All rows are made from the same 14 directions, up to rounding. Whole rows:
In the rows, 128 means zero.
100  113  121  119  125  105  118  136  144  135  132  113  122  131  131  140  128  94  129  123  120  127  114  126  97  134
125  136  151  142  118  123  132  163  93  175  110  177  139  161  140  115  148  84  124  91  95  157  155  153  114  123
140  107  124  112  120  142  140  152  133  134  129  163  131  174  145  122  120  145  115  95  142  101  164  132  141  126
98  149  112  133  112  146  96  115  120  112  159  129  150  139  180  109  146  100  140  88  104  136  112  166  108  124
116  137  102  143  147  131  125  138  126  100  116  110  82  143  79  139  192  144  118  132  125  163  133  98  121  109
102  104  121  143  129  158  84  81  98  89  193  116  80  81  95  142  182  112  116  147  118  133  130  99  129  106
122  70  136  154  122  150  147  154  151  131  106  120  130  125  117  130  159  144  115  117  135  137  118  110  118  103
110  127  147  123  116  157  153  114  169  110  97  129  173  133  123  161  114  125  101  130  77  171  116  157  103  123
131  76  125  112  160  156  121  130  109  122  89  147  133  108  128  132  124  132  136  125  145  132  123  160  131  117
119  102  118  100  103  183  101  87  109  83  155  140  123  144  149  103  152  131  106  125  150  114  133  157  138  122
152  86  157  146  128  167  126  122  123  145  119  133  154  71  140  93  142  132  123  148  146  135  109  146  151  118
118  112  149  96  115  76  161  137  93  173  118  181  98  132  89  151  155  86  144  137  85  144  171  181  90  168
127  170  113  127  133  153  115  128  138  95  130  120  118  160  90  141  186  158  101  129  104  176  165  111  119  124
114  186  104  149  161  93  101  125  116  124  129  91  100  111  114  130  130  99  145  142  122  149  93  98  127  120
90  140  83  128  168  85  134  156  149  124  100  108  108  145  130  149  125  96  156  100  117  134  82  136  105  122
125  102  137  144  152  121  109  167  123  145  99  128  129  124  110  165  121  143  133  114  114  153  163  91  90  115
156  154  165  150  102  101  128  144  128  185  144  107  164  119  131  98  129  108  127  145  144  120  129  102  140  150
116  89  119  96  144  115  131  141  122  146  142  150  89  163  88  143  147  67  98  122  148  96  141  112  150  129

The start of a row, then its end:
128  84  159  121  132  157  130  137  129  152  96  147  165  117  118  133  140  98  106  128  115 -> 156  131  156  119  125
122  107  93  120  166  179  111  117  95  68  83  151  93  127  127  129  151  173  135  118  131 -> 163  133  159  125  93
121  141  125  142  115  134  104  125  95  117  130  124  114  149  139  117  133  130  129  118  136 -> 135  135  109  119  112
124  119  102  145  130  172  143  154  163  99  113  120  138  164  127  112  196  167  113  93  132 -> 150  124  134  134  106
132  163  110  108  134  142  74  141  139  119  147  105  137  154  116  117  182  137  108  128  133 -> 156  170  110  111  147
110  184  95  137  171  97  139  125  116  113  118  118  89  160  95  156  112  90  131  119  121 -> 128  94  101  158  107
124  153  106  105  138  124  109  145  151  111  93  118  139  146  146  130  124  161  136  124  116 -> 162  144  148  85  143
140  99  153  105  102  157  85  137  126  132  71  134  149  129  180  91  83  147  100  152  144 -> 162  147  135  80  125
130  129  104  106  111  128  87  141  136  113  153  103  148  167  171  115  115  166  144  99  170 -> 90  155  113  109  147
120  102  138  122  133  122  122  75  65  121  165  140  120  71  115  151  118  111  176  139  129 -> 96  120  164  138  141
140  125  131  170  155  124  132  176  124  149  121  132  134  119  103  154  163  169  151  97  108 -> 151  168  97  116  116
115  81  154  117  119  130  170  107  115  137  119  150  148  123  107  163  110  97  135  123  115 -> 110  114  166  133  132
129  123  122  144  146  143  150  119  126  113  135  140  99  118  95  139  152  130  115  132  120 -> 131  121  116  160  105
148  130  158  117  96  169  94  103  114  119  126  139  139  105  142  98  137  155  99  167  120 -> 167  165  138  108  134
137  112  132  82  91  109  114  113  101  137  128  140  82  106  118  77  191  132  131  185  143 -> 148  158  176  91  176
145  128  123  124  117  140  139  122  106  119  154  142  139  155  138  124  124  161  146  101  155 -> 83  151  134  159  134
106  134  127  107  102  124  105  106  135  123  171  107  157  147  146  135  122  95  128  115  130 -> 102  123  136  115  150
97  87  116  108  111  138  123  149  147  115  137  129  119  202  114  159  144  113  94  89  133 -> 111  158  99  104  119
132  139  126  127  176  160  124  117  113  104  107  150  111  122  75  168  137  131  103  137  101 -> 167  149  116  150  102
128  129  134  123  173  184  155  111  119  112  102  166  145  145  78  161  145  90  88  116  102 -> 155  118  154  186  97
149  148  113  113  136  121  130  167  145  142  93  119  114  187  117  93  146  127  96  133  171 -> 131  133  99  149  129
157  188  123  121  155  133  99  160  168  150  157  140  159  133  143  124  122  139  105  115  104 -> 141  176  108  144  142
124  133  133  119  123  118  125  139  111  147  101  131  141  157  138  114  124  96  129  118  138 -> 133  118  145  122  133
134  93  129  124  104  131  163  124  106  130  134  158  118  132  139  109  147  146  151  114  142 -> 99  132  171  139  136
118  144  137  148  95  152  130  120  114  117  153  133  147  157  129  129  166  134  123  100  106 -> 140  147  132  122  122
144  139  138  138  110  149  144  121  167  108  129  112  158  154  149  139  57  170  101  125  144 -> 100  125  81  152  110
150  112  156  148  136  170  133  125  153  132  123  145  138  81  123  122  126  142  90  153  107 -> 156  132  116  148  105
125  126  141  151  92  136  116  126  134  133  148  127  133  106  172  96  131  137  128  128  115 -> 136  124  130  106  123
161  127  158  141  158  156  144  175  128  160  44  165  150  155  110  131  105  136  85  125  119 -> 178  156  108  143  97
105  146  128  165  133  144  88  135  118  96  83  82  187  154  170  171  51  168  156  84  122 -> 150  116  88  77  93
133  56  128  131  111  180  132  138  210  107  164  105  161  86  131  126  185  192  109  129  131 -> 123  142  127  115  134
145  121  110  131  157  101  190  129  104  115  138  178  47  128  67  170  130  174  146  130  119 -> 97  166  111  169  119
111  128  122  130  92  102  124  146  148  130  117  53  152  154  101  118  208  142  148  135  152 -> 149  117  123  74  163
126  83  139  118  143  154  138  114  115  116  84  137  128  114  110  140  116  121  117  145  138 -> 140  109  146  133  112
125  110  125  143  136  118  129  128  126  141  173  129  109  97  114  129  157  110  137  125  129 -> 105  124  116  146  128
114  150  111  124  186  112  96  137  108  137  138  95  184  128  98  184  138  101  179  87  128 -> 120  127  135  127  148
127  152  133  112  108  126  135  118  142  110  106  116  129  151  114  138  121  148  110  152  117 -> 154  140  124  105  139
120  91  147  95  129  98  131  144  167  177  116  116  155  127  131  130  88  52  105  144  146 -> 102  97  129  124  151
125  161  96  65  137  90  96  90  129  90  137  116  87  79  118  140  133  175  167  187  108 -> 152  160  176  71  188
86  84  121  105  102  140  134  122  141  105  139  138  124  180  130  162  124  101  106  94  116 -> 109  134  133  101  120
105  71  116  146  120  133  137  131  116  113  103  137  64  117  139  105  142  120  121  133  142 -> 131  92  123  115  90
148  126  136  125  113  124  134  143  141  143  114  138  137  130  166  100  94  150  127  131  143 -> 116  132  130  128  133
126  141  141  138  109  161  141  93  137  108  172  131  166  133  136  144  112  127  117  111  112 -> 105  122  131  160  120
106  113  95  112  144  139  133  115  181  101  160  127  109  96  139  127  150  118  120  130  108 -> 122  98  157  132  129
126  95  118  158  156  148  112  117  99  106  124  141  104  56  152  127  121  166  167  126  120 -> 137  115  142  121  99
130  97  118  184  143  174  149  144  95  123  130  149  102  130  114  95  213  125  126  90  144 -> 133  103  127  180  75
139  126  127  123  125  111  122  162  136  150  175  166  134  135  147  152  120  167  150  86  101 -> 103  207  122  108  150
136  123  125  112  156  173  67  128  125  116  156  118  156  128  109  145  157  133  105  119  138 -> 137  174  103  135  128
131  119  141  156  178  134  101  148  96  155  99  130  149  105  123  148  99  96  139  110  129 -> 141  116  105  140  99
118  111  110  101  171  128  87  155  108  138  81  109  122  146  89  126  187  90  123  132  155 -> 165  130  135  109  135
131  125  111  119  140  140  112  125  145  111  183  129  141  113  130  152  142  166  145  106  120 -> 104  165  128  131  143
160  166  136  111  157  128  89  126  103  149  123  107  170  107  113  114  141  126  145  150  154 -> 140  141  138  145  160
126  137  140  131  135  157  109  114  135  113  120  125  139  129  123  144  99  118  91  139  115 -> 149  129  99  133  105
119  153  149  169  120  143  124  100  84  126  184  136  138  114  96  159  165  112  138  109  88 -> 136  147  115  143  116
145  152  150  134  122  141  136  83  82  112  162  144  131  98  82  160  150  160  146  147  102 -> 136  170  140  144  142
125  173  128  112  141  101  86  108  92  147  137  97  141  105  113  111  158  74  151  156  136 -> 146  109  152  122  163
120  178  135  118  142  133  71  89  119  101  115  98  130  104  127  148  71  115  106  174  109 -> 170  122  97  104  121
118  157  127  153  108  129  159  111  127  104  124  108  137  153  119  139  130  142  135  119  119 -> 131  103  122  134  116
153  123  151  160  106  167  120  143  143  138  109  130  156  102  171  76  139  165  113  135  128 -> 161  126  130  123  111
143  138  149  134  105  119  182  121  110  151  121  145  133  142  106  107  156  112  131  136  132 -> 122  114  160  161  140
124  93  160  115  98  101  192  135  128  153  137  182  96  155  71  179  130  119  106  130  87 -> 117  184  124  118  141
140  111  146  145  154  131  147  145  136  137  100  136  164  108  119  176  84  163  148  113  109 -> 132  144  120  123  120
149  108  147  118  150  139  139  82  99  133  175  151  109  92  89  146  94  91  109  157  153 -> 70  122  106  209  120
142  135  108  99  134  118  125  114  130  102  129  123  81  111  98  123  152  173  130  172  141 -> 134  152  128  124  149
126  119  138  134  124  142  117  104  110  116  117  113  121  112  119  121  125  118  117  153  143 -> 137  106  118  133  115
138  179  105  108  158  108  151  132  117  133  128  141  132  162  105  134  142  112  145  111  130 -> 116  128  158  167  149
86  118  128  143  107  126  156  118  175  109  136  92  140  150  108  166  135  100  108  118  103 -> 131  87  109  110  115
160  118  144  156  139  145  148  175  164  152  113  175  122  120  154  122  88  171  97  114  105 -> 136  165  92  143  97
115  204  88  121  133  116  145  127  115  94  165  178  93  193  137  156  125  151  140  74  75 -> 123  177  143  135  126
140  110  147  124  101  147  137  114  72  112  86  123  124  149  80  125  184  170  136  150  152 -> 158  158  142  110  137
156  172  128  180  107  134  173  143  130  119  148  96  118  178  67  119  203  180  115  122  154 -> 124  142  60  179  114
102  174  115  91  122  111  113  86  122  95  91  84  150  136  128  134  116  108  147  159  122 -> 162  85  178  88  158
122  135  119  136  92  113  197  112  133  126  146  150  82  138  119  87  186  110  125  137  120 -> 117  90  171  159  132
152  133  136  151  132  126  150  153  137  136  93  123  117  120  105  118  150  174  125  147  131 -> 157  139  108  128  122
139  124  137  145  125  133  140  106  120  110  138  123  121  117  125  149  74  159  129  137  141 -> 98  126  88  152  109
135  129  112  138  148  145  106  131  140  88  88  94  140  110  141  144  96  208  150  134  139 -> 150  129  108  99  114
105  81  140  133  149  169  78  100  113  115  164  135  134  52  115  159  159  106  126  135  89 -> 156  141  140  104  117
131  189  154  168  114  64  179  132  122  174  118  111  121  126  95  127  123  84  137  153  105 -> 142  90  107  141  135
117  131  145  110  95  124  133  103  127  135  149  115  159  145  126  128  130  89  121  132  131 -> 111  115  148  127  152
119  122  130  102  115  121  189  113  114  106  95  156  119  187  87  175  113  142  129  117  115 -> 120  145  155  129  134
127  69  118  90  124  106  168  143  171  141  144  125  132  115  95  144  183  145  149  132  138 -> 98  142  170  115  177
149  139  139  146  139  142  104  113  61  129  165  160  130  102  130  141  123  161  165  109  121 -> 115  179  127  144  125
137  131  156  129  100  167  163  114  179  101  95  102  173  159  95  157  112  167  76  152  120 -> 154  131  100  129  120
134  62  142  134  179  178  177  104  138  100  99  159  130  80  70  196  105  149  113  138  107 -> 130  117  136  172  91
126  107  123  100  115  164  108  115  74  94  89  140  72  208  89  113  151  116  70  144  179 -> 138  151  93  142  98
150  124  174  148  155  144  146  127  89  166  117  146  189  121  88  170  105  99  133  112  122 -> 122  138  123  173  121
120  67  143  138  111  139  100  143  128  155  143  131  137  89  167  98  145  109  132  121  136 -> 123  123  138  101  126
137  126  177  152  126  106  164  108  82  165  106  152  149  81  112  152  88  104  159  145  98 -> 136  115  154  132  131
140  108  163  145  90  152  152  103  96  142  130  136  131  88  100  84  221  121  128  163  124 -> 161  118  179  135  141
152  132  110  133  133  134  170  131  98  122  98  158  103  136  142  77  154  158  155  121  158 -> 117  106  178  171  122
